The same things were measured in two ways. Each way mixes the same 12 hidden numbers, adds some noise and spreads widely along 6 directions of its own, which tell nothing about the thing.
Some things both ways: the first way, then the second way.
7; 3; -1; 10; 73; 15; 36; -57; 14; 41; 42; -44; -26; -16; -9; -13; -27; 9; 23; -9; 1; -8; -20; 1; 17
-8; 20; 48; -51; -22; -37; -24; 1; 50; -42; -19; 1; -7; 20; 2; 21; 18; 9; -82; -18; -17; -21

4; 27; 32; -25; -5; 14; 6; -10; 17; 3; 13; 11; 54; 28; -2; 0; 50; -10; 8; -34; 2; 7; -18; 7; -8
-4; 6; -41; -9; -12; -6; 30; 1; -43; -78; -25; 13; 66; -24; 18; 42; 7; -7; -20; -17; -13; 20

16; 5; -35; 7; 4; 28; -32; -4; -13; 4; -3; 12; -3; -17; 5; 12; 5; -27; -35; -26; -25; -9; 39; -31; 9
-4; 4; -15; -31; -30; 30; 27; 18; -54; -59; -12; 5; 52; -42; -17; 4; 39; -16; -12; -34; -15; 6

11; 22; -8; -6; 46; -12; 62; -2; 4; 37; 16; -30; -25; 2; 10; -13; 26; -8; -4; 24; -22; -73; 4; -32; 16
-12; 6; 42; -19; -31; -21; -14; -42; -21; 22; 50; -36; 19; 50; 16; 14; 16; 6; 16; 6; -2; -43

3; -2; -3; -20; -45; -1; -34; -19; 28; -31; 26; 2; 24; -8; -15; -4; -13; 27; 3; 6; -10; 39; 3; 28; -19
15; -3; -10; 32; 26; -8; -29; -14; -4; -49; 28; 21; 27; 7; -16; -23; -27; 29; -3; 13; 14; 10

6; 18; -5; -10; -23; 1; -16; -1; -15; -6; -3; 44; 18; 0; -27; -14; 33; 21; 25; -28; -14; 8; 7; -9; -2
-13; -23; 2; 6; 0; -1; -13; -6; 6; -30; 0; -21; 50; 49; 0; 21; 5; 17; -3; 5; 44; -22

-4; 15; -15; -22; -7; -8; 10; 67; -1; -19; 10; 10; 23; 11; 9; 47; 22; -23; -34; 26; -35; -20; 29; -13; -4
42; -13; -26; 33; -37; -48; -30; 7; 22; -26; -32; 41; -35; 20; 16; -23; -1; 52; -8; 4; 2; 40

23; 7; -8; 28; 40; 7; -24; -46; 34; 3; 50; -43; -12; 29; 53; -34; 26; -19; -12; -7; 34; 3; -42; -13; -6
39; 41; 65; 14; -2; 9; 4; -7; -47; 14; 7; -20; 3; 17; 22; 37; -21; 30; 15; -41; -26; -22

54; 37; 18; -36; -11; -19; 13; 15; 11; 31; -20; 11; 65; 8; 4; -1; 18; -10; -21; 5; -27; -76; 15; -42; 19
30; 20; 1; -19; -52; -1; 19; 46; -7; -4; -56; 30; -21; 6; -6; 6; 22; 38; -38; -24; -51; 8

-20; -31; -9; 13; -18; 18; 12; -33; 25; 8; 32; -24; -13; -28; -29; -25; -28; -2; 11; 5; 25; 27; -9; 18; -7
20; 15; 28; -13; -25; -18; -3; -8; -2; -28; 18; -3; 4; -12; 1; -7; -18; 10; -31; -21; -30; -27

31; 20; -32; -19; 18; -7; 39; 6; -9; 27; 1; 1; 18; -32; -23; -27; 3; -33; -21; 12; -19; -61; 40; -17; 23
10; 3; 60; 2; -51; -9; -52; -50; -8; -10; 51; -16; -36; 23; 32; -5; -7; 26; 21; -3; -30; -62

-47; -16; -44; 26; 21; -12; -5; 54; -12; -13; -26; 30; -40; -36; 28; -23; 7; -22; -20; 27; -3; -23; 43; -31; 12
0; -31; -18; 26; -15; -27; -47; -5; 64; -23; -19; -4; -15; 39; -7; 14; -8; 12; -47; 23; 58; -9

11; 2; -2; -14; -4; 16; -36; -19; -14; 5; 14; 16; 17; -29; -25; -9; -12; 29; 66; -44; -30; 33; 1; 14; 5
9; 12; 13; -53; -31; 13; 55; 41; -14; 65; -2; 8; -19; 5; -7; 1; 22; 22; -18; -14; -35; -3

24; 28; -12; -18; -51; 11; 17; 1; -21; -8; 18; 6; 9; -41; -33; -9; 16; -16; 7; -6; -29; -29; 37; 1; -9
-13; 0; -5; 4; 6; -10; -12; -6; -38; -68; -15; -15; 53; 22; 14; -2; 35; 26; 7; -18; -16; 4

-33; 0; 18; 11; 7; -9; 33; 14; 49; 4; 2; -2; -1; -15; 38; -33; 29; -21; -1; 37; 7; -28; 7; -25; -16
9; 11; 13; 5; -41; 2; 7; -24; -12; 12; 15; -10; 7; 17; 26; 35; -24; 12; 0; -1; -30; -27

23; 20; -19; 20; -23; 9; -41; -15; -23; -21; 16; 24; 17; -6; -6; -6; 12; -3; 11; -26; 3; 22; 9; -15; 8
16; -5; 60; -1; -35; 30; -3; -32; -9; 37; 29; -42; -4; 9; 14; -3; -23; -5; 22; -37; -8; -31

18; 31; -20; 2; -18; -13; -50; -15; -22; -32; 21; 12; 20; -21; 22; -31; 21; 7; 35; -14; -16; 6; 16; 11; 14
15; 5; 27; 21; 23; -2; -5; 1; 7; 7; -14; -13; -9; 48; 7; 19; -21; 35; -14; -13; 3; 2

-37; -20; -52; 41; -13; 28; -11; -60; 3; -28; 41; -24; -49; -35; 3; -27; 9; -14; -17; 1; 26; 38; 23; 34; 0
0; 37; 40; 24; 36; -3; -3; -6; -36; -73; -9; -6; 56; 17; 21; 33; -33; 37; 39; -26; -9; -20

13; 1; 21; 10; -14; 3; 7; 22; 40; -6; 21; 8; 5; -33; 14; -5; 4; -5; 11; 22; 9; -17; -10; -27; -68
-16; -4; -20; -19; -30; -20; 31; 24; -40; -52; -48; 0; 32; -22; 9; -2; 37; -2; 19; -32; -20; 11

12; -4; 17; 10; 11; -13; -2; -31; 51; 3; 16; 12; 28; -10; 13; -25; 17; 38; 32; 7; 38; 13; -37; 0; -72
-21; 2; -35; -43; -16; -52; 25; -3; -31; -49; 0; 14; 40; -35; -24; 6; -7; -63; -18; -7; 33; 17

25; 27; -33; -7; 19; -9; 4; 45; -32; 6; 11; -7; 4; 7; 40; 12; 41; -38; -50; 13; -18; -91; 20; -31; 38
33; -4; 5; -6; -67; -8; 0; -30; -43; 60; 30; -6; -23; 2; 8; -27; -10; -15; 19; -20; -26; 8

26; 16; -22; 10; -12; -17; 10; 11; -32; 11; -47; 7; 6; -7; 4; 5; 3; -28; -25; 9; -7; -31; 48; -37; 39
39; -10; 19; 17; -9; -21; -44; -18; 25; 3; 20; 18; -29; -24; -5; -17; -5; -2; -44; -10; 18; 21

-44; 2; -33; 7; -2; 18; -9; 7; -23; -29; 24; 5; -21; -14; -20; -27; 4; -32; -3; -16; -1; 35; 26; 28; 38
6; -2; -35; 64; 25; 1; 7; 9; -12; -9; -14; -7; 15; -12; 26; 22; -8; 47; 22; 9; -14; 3

-35; -20; -4; 21; -31; 19; 31; -13; -25; 18; -49; 7; -14; -18; -42; -31; -11; -44; 1; -26; 33; 33; 32; 1; 42
0; -6; 0; 29; 18; 11; -29; -14; 24; -46; 5; -11; 31; -24; 10; 41; -5; 2; -52; -4; 15; -13

17; -4; 0; -2; 8; -1; -41; 1; 29; -10; 5; 2; -2; 24; 38; 0; 1; 15; -41; 10; 3; -10; -14; -14; 13
12; 27; 28; -12; 2; 11; 20; 32; 2; -34; -20; 6; 15; -25; -10; -3; -8; 23; -4; -37; -7; -4

-5; 13; -17; 0; 20; -12; 30; 25; -21; 12; -5; 8; 7; 5; 19; 23; 45; -3; -6; 13; -14; -49; 19; -15; 31
14; -45; -68; 17; -22; -30; 5; 14; 17; -30; -48; 34; 20; 32; -19; -10; -12; 7; -38; 10; 24; 51

-8; 9; -3; -41; -12; -2; -11; 24; -20; 1; 1; 11; 34; 31; -42; 10; -14; 16; -24; -20; -13; -7; -10; 18; 55
5; -4; -24; 5; -30; -8; -22; -14; 39; 60; 34; 0; -13; 3; -23; -21; -18; -8; -30; 26; 8; -6

42; 45; -1; -38; 12; 5; -42; -18; -33; 10; 17; 9; 60; 8; -31; 15; -2; 22; 48; -63; -50; 11; -5; 3; 29
19; -16; -10; -13; -22; 1; 2; 11; -3; 53; 10; 24; -13; 11; -16; -1; 24; 12; -45; 12; -17; 16

-4; -11; 39; -40; -16; 1; 42; 19; 29; 13; -32; 23; 45; -21; -25; 10; 19; -1; 41; 0; -7; 29; 19; 31; -30
8; -27; -37; 6; -16; -13; -24; -34; -5; -27; 39; 52; -15; -1; 19; -8; -20; 16; 0; 33; 12; 28

-4; 3; -37; 21; -6; -11; 38; -18; -39; 27; -50; 4; -11; -30; -39; -7; -15; -17; -6; 4; 0; -10; 59; -22; 44
-29; 12; -14; -7; -2; -5; 16; 38; 31; -19; -62; -13; 7; 15; -35; 31; 26; -3; -40; 1; 24; -2

Other things, the second way, with their names:
j205: -3; 31; -13; -19; -16; 38; 34; -4; -44; 63; 24; -14; 40; 13; -24; 29; -18; -21; -9; -4; -22; -8
j109: 3; -4; 34; 10; -43; 24; 23; 13; -22; 52; -24; 6; -11; -29; -1; -1; -11; -2; 56; -19; -48; -24
j132: 33; -17; -30; 26; -22; 9; -3; 15; 3; 59; 40; 36; -36; 10; -17; -20; -15; 48; 10; 41; 16; -4
j950: 40; -5; -1; -3; -32; -15; 29; 22; -31; 21; -25; 22; -12; -53; 22; 13; 23; 5; -27; -34; -45; 32
j330: 50; -10; -7; 15; -62; 8; 23; 20; -10; 100; 27; 37; -33; -18; 4; -23; -8; 36; 48; 12; -8; 5
j616: 23; 9; -8; 8; 5; -53; 33; 41; -15; -21; -36; 19; 32; -27; 14; -3; -2; 26; 24; -24; 12; 23
j687: -4; 12; 34; -27; -16; 10; 70; 34; -39; 18; -5; -15; 16; -38; 0; -17; 10; 9; 56; -39; -26; -16
j525: 4; 6; 52; -30; 4; -12; 11; 27; 32; -43; -47; -20; -22; -27; 16; -8; 35; 16; -42; -61; -4; 16
j524: 8; 0; -52; -9; -26; 45; 25; -6; -17; 52; 2; 2; 36; 6; -36; -9; -31; -37; -15; -11; 11; 49
j817: 24; 36; 5; -36; -51; -29; 31; 32; -3; -30; -31; 23; -27; -51; -12; 12; 5; -7; -46; -31; -23; 3
j153: -29; 18; -30; -28; -8; -33; 35; 15; -30; -32; -16; 27; 37; -37; -1; 6; 22; -14; 29; 3; 1; 22
j906: 11; -15; -48; 23; -4; -2; 34; 29; -46; -22; -17; 41; 28; -51; -3; -31; 18; 26; 39; 1; -40; 37
j409: 25; 26; 5; -21; -67; -32; 24; -10; 10; 76; 25; 1; -25; -35; 3; 7; -14; -22; -26; -4; -35; -6
j633: 54; 31; 9; 18; -11; -3; -21; 1; -16; 3; 21; 73; -9; -70; 25; -7; -27; 33; 3; -11; -56; 30
j686: 0; 14; 11; 28; 17; -25; -45; -21; 18; -48; -13; -32; 17; 77; -9; 2; -14; 27; -26; -6; 24; -2
j848: -47; -13; 9; 16; 10; 2; -33; -26; -2; -23; 15; -23; 29; 53; 18; 30; 1; 21; 46; 28; 34; -49
j504: -27; -3; 17; 31; -11; 42; -14; -26; 22; -6; -4; -15; -12; 47; 21; 26; -47; 38; 46; 18; -10; -41
j38: 36; 4; -34; 7; -6; -31; 18; 47; -10; 19; -40; 45; 8; -6; 18; 9; 33; 54; -35; -1; -41; 50
j326: -16; -1; -11; -20; -45; -7; 17; -5; 5; -17; 3; -3; 17; -13; 0; 20; -1; -8; -7; 7; -5; -26
j776: -6; -7; 13; -21; -25; 8; 16; -11; -30; 44; 48; -5; 42; -10; -34; -25; 0; -30; 21; 1; -2; -17
j962: 45; 6; -7; -15; -21; 11; 9; 11; 7; 43; -7; 12; -40; -6; -12; -22; 1; 6; -56; -30; -10; 59
j375: 6; -41; -9; 19; -3; -9; -2; 3; 24; -53; -14; -22; -20; 29; -22; -14; 12; 21; -45; -1; 35; 0
j254: 17; -48; -32; 33; -38; 27; -16; -19; 7; 24; -9; -8; 9; 47; -16; 12; -3; 0; -45; 11; 2; 14
j830: -4; 22; -10; 5; 21; 21; 19; 15; 2; -42; -7; -23; 27; -7; -14; -3; 1; 23; -7; -18; 17; 8
j811: 43; -26; 8; 11; -15; -21; -21; -16; -55; 7; 60; 23; 26; -15; -1; -26; 0; 0; 10; -5; 17; 6
j864: -7; -6; 1; -9; -28; 25; 33; 5; -16; 20; 6; -14; 16; -25; -35; -21; -16; -30; 42; -15; 30; -6
j932: -17; 38; -16; -27; -45; -14; 9; 1; -1; 44; -25; 4; 6; -3; -9; 49; -6; -41; -16; 1; -11; -3
j452: -28; -7; -6; -7; -21; 33; 15; -32; -37; -3; 34; -45; 35; -16; 7; -4; 30; -13; 20; -9; -23; -19
j169: -28; -30; -12; -21; -17; 23; 46; 45; 6; -31; -67; 13; 11; -1; -15; 1; 24; 10; 14; -13; 2; 11
j436: 2; -12; -85; 32; 18; 8; -35; -21; 18; -15; -6; 17; 20; 26; -15; -7; -18; -2; -37; 22; 42; 76
j100: 11; 7; 28; -3; 11; -17; -5; 1; 33; -31; -7; -16; 19; -23; 10; -7; -18; 1; -17; -40; 30; 11
j682: -14; -30; -22; 18; 0; 25; -15; -23; 5; -21; -3; -43; -10; 8; -23; -11; 13; -24; -17; -11; 49; 20
j536: 31; -1; -4; 19; 7; -24; -6; 40; 1; -48; -42; 30; -23; -21; -18; -3; 14; 30; -37; -15; 7; 19
j899: -6; -3; -4; 35; -8; 55; 10; 17; -20; 51; -13; 1; 5; 12; -5; 3; 9; 36; 61; 11; -14; -4
j173: 28; -5; 15; 29; -3; 3; -55; -25; 30; 35; 41; -19; -47; 4; -19; -37; 4; 7; -24; 1; 37; 13
j959: 36; 16; -50; 34; 5; -38; -28; -13; -23; -21; 19; 19; 24; -42; 11; 20; 10; 1; -52; 4; -1; 40
j724: 20; 14; -18; -15; -34; -16; 29; 21; -44; -1; -8; 38; 23; -11; 14; 13; -6; 22; 13; -6; -36; 5
j557: -8; 52; 32; -54; -26; -5; 6; 9; 9; 30; 13; -14; 27; 11; -14; 15; 7; -3; -36; -17; -21; -26
j211: 19; -33; -2; 10; -26; -10; 5; -7; -26; -95; -2; 15; 58; 7; 8; 6; -19; 20; -1; -14; 3; -19
j371: -5; 17; 15; -38; -30; -27; -4; 5; 42; -7; -6; -21; -1; 38; -15; 7; 0; -1; -48; -10; 38; -11
j252: 32; -12; -23; -14; -46; 10; 13; -22; -31; 16; 32; 1; -23; -54; -20; -56; -11; -37; -17; -33; -21; 38
j826: -3; -1; -25; -13; 2; -14; 12; -26; -10; -68; 11; -17; 46; 31; -2; 17; -26; -9; -34; -12; 33; 13
j871: 4; 23; 5; -21; -9; 2; 18; -10; -18; -15; 31; -51; 7; 6; -3; -14; 16; 7; -12; -27; 22; -1
j36: 16; -15; -41; 7; -48; -46; -20; 7; 45; -31; -49; 42; -36; 15; -3; -2; -16; 12; -54; 11; -3; 30
j863: 10; -28; -50; 17; 49; 15; -4; 11; -18; -64; 6; 28; 37; -40; -3; -32; 21; 25; -30; -10; 4; 62
j151: 17; 1; 38; 26; -3; 50; -5; -13; -48; -1; 26; -36; 1; 2; -6; -18; -2; 19; 42; -30; -6; -24
j201: 33; -7; -21; 11; -8; 11; -11; -23; -28; 64; 39; 11; -13; 20; -3; -24; -10; 2; 11; 3; 19; 51
j681: 48; 15; 26; 17; -33; -27; -8; 4; 42; 49; 13; 26; -43; -10; 13; -8; -27; 44; -12; 4; -18; -1
j973: 14; 10; -3; -18; -3; 2; 14; -6; -16; 6; 20; -22; 8; -22; -53; -47; -5; -42; -27; -33; 24; 34
j93: -2; 1; -18; -19; -10; 4; 10; 12; 15; -56; -29; -15; 31; 49; -41; 21; -23; -7; -79; -14; 25; -7
j277: 19; 9; -60; -4; -11; -13; 1; 7; 39; 14; 9; -8; -29; -44; -40; -34; 3; -29; -80; -6; 36; 55
j164: 17; 34; 39; -25; -2; 5; 18; 17; 20; -28; -8; 26; -5; -80; 16; -8; -19; 7; -4; -46; -17; 21
j139: 9; -16; 51; 4; -26; -10; 10; -11; -21; 20; 26; -21; 24; 6; 30; 10; -3; 28; 27; -13; -37; -58
j757: 7; -9; -38; -27; -17; -49; 17; 34; 8; -24; -30; 74; 0; -73; -10; -31; 24; -5; -30; -1; -29; 54
j577: 8; -7; 9; 0; -19; -7; -15; -5; 12; -43; -12; -21; 23; -5; 3; -8; 20; 4; -26; -30; 8; 9
j64: 33; -13; -32; 30; -25; -35; 15; 40; 11; 48; -15; 39; -9; -22; 2; -7; 10; 40; 4; 19; -5; 15
j429: 13; 3; -55; 26; 0; -6; 16; 19; -57; 48; -2; 19; 52; -14; -14; -12; 27; 4; 27; 7; -16; 47

Some of these things the first way, each followed by its name:
30; 14; -15; 3; -40; -16; 0; 5; -28; 4; -28; 27; 12; -11; -14; 5; 5; 19; -3; 8; -11; -29; 34; -25; 27
j687
19; -17; 2; 10; 16; 12; 51; -20; -32; 52; -39; 8; 7; -10; -51; 36; -13; 1; 27; -27; 17; 20; 15; -1; 28
j169
-14; 3; -10; 4; 29; 17; -4; -8; 32; -28; 18; 13; -45; -21; 44; -33; 36; -14; -14; 15; -12; 9; 26; 13; -10
j436
28; -5; 2; 3; 35; -1; 41; -44; 35; 48; -6; -17; 26; 20; -26; -14; -8; -12; -10; -1; 33; 9; -19; -18; 5
j817
-46; -9; -5; 6; -40; -6; -1; 45; -4; -18; -18; 30; 7; -10; -22; 18; -7; 8; 0; 12; -17; 15; 26; -23; -5
j64
8; 15; 7; -19; -45; -1; -22; 20; 14; -27; 17; 18; 36; -21; -10; 29; -9; 12; 1; 13; -34; 8; 24; -1; -24
j906
7; -11; 25; -22; 8; -11; 38; 21; 16; 34; -20; -4; 3; 46; -7; 0; 16; 11; -15; 11; 17; -27; -31; -13; 17
j371
-29; -33; 10; 6; 42; 14; 29; 1; 37; 13; 15; -6; -39; -24; -4; -30; -9; 3; 15; 6; 35; 16; -29; 19; -39
j848
-11; -1; -56; 26; 77; 23; 7; -35; -6; 21; 44; -6; -28; 15; 12; 5; 42; -7; -25; -14; -6; -15; 3; -15; 39
j211
42; -12; 10; 0; 1; -6; 7; -19; 10; 28; -23; 14; 30; 57; -32; 26; -1; 23; -24; -10; 43; 27; -35; -13; 11
j864
-14; -10; -17; -3; -18; 34; -42; -5; -28; -17; 6; 11; 3; 28; 3; 24; 32; -8; -30; -47; 9; 29; -3; 27; 41
j524
8; 1; -29; 18; 30; 24; -20; -49; -12; -4; -2; 12; -22; 8; -6; 14; -5; 2; -29; -25; 2; 44; 24; 11; 48
j164
2; -6; 39; -25; -4; -9; 62; 13; 26; 27; -27; -9; 20; 13; -15; 30; 9; 9; -10; 18; 13; -16; -8; 5; -19
j153
-17; -3; 18; 14; 46; 3; 37; -33; 39; 31; 3; -17; 5; 6; 10; -30; 9; -8; -12; -3; 48; -13; -30; -5; -15
j932
-22; -30; -9; 10; 4; 11; -37; -16; 29; -6; 37; -18; 1; 2; 23; -20; -1; 11; 11; -11; 23; 30; -37; 16; -8
j93
-1; -16; -21; 7; 31; 12; 53; -15; 0; 45; -28; 24; -18; 26; -54; 12; 14; -1; -16; -8; 2; 20; 18; -31; 34
j330
23; -11; 14; 8; -2; -3; -23; 41; 12; -16; 1; -12; 0; 9; 25; 14; -20; -31; 6; 9; 18; 39; -16; -11; -26
j682
30; -6; -13; 6; -62; -8; -61; 11; -3; -36; 13; -15; 13; 10; 13; 30; -23; 9; -16; 9; 0; 28; -4; -2; -12
j973
1; 23; 49; -30; -11; -1; 1; 35; 25; -3; 16; -5; 23; 12; 28; 8; 21; 5; 16; 4; -32; -35; -19; -18; -13
j38
44; 49; 16; -30; 10; 11; 27; -61; 14; 22; 25; 0; 45; 47; -57; -43; 32; -14; 7; -46; 7; 23; -22; 2; 14
j959
10; 24; 3; -27; 18; -6; 41; -7; -7; 33; -20; 26; 47; 21; -45; 0; 20; 6; -4; -17; -9; -21; 11; -10; 40
j326
39; 14; -29; 9; 33; -8; -66; -14; 11; -12; 32; -4; 20; -1; 24; -7; -18; 4; 2; -9; -8; 25; -11; -17; -10
j536
-18; -6; -12; 35; -19; -1; -11; -21; 30; -29; 30; 29; -28; -15; 1; -26; 23; 33; 18; 18; 17; 32; -6; -14; -53
j616
46; -3; 0; 4; 4; -6; 18; 2; 21; 18; 0; -15; 2; 0; 19; -6; 2; -24; -24; 28; 11; -31; 3; -25; 7
j252
26; 28; -16; -27; -7; 5; -89; 24; 14; -62; 63; 18; 10; 23; 18; -6; 13; 12; 6; -13; -52; 44; -11; 5; -16
j871
41; -6; -15; 11; -24; -19; 49; 4; 1; 25; -56; 0; -30; -16; -25; -28; -21; -30; -25; 41; 6; -19; 49; -45; 18
j173
-49; -13; 29; 3; -44; -19; 40; 41; 25; 2; -25; -7; 18; -1; -4; 11; -8; -15; -8; 40; 9; -15; 9; -26; -5
j409
14; 19; -37; 13; 24; 6; -29; -47; 26; -35; 96; -26; -27; -15; 17; -37; 5; 9; 6; 15; -11; 15; -12; 14; -22
j686
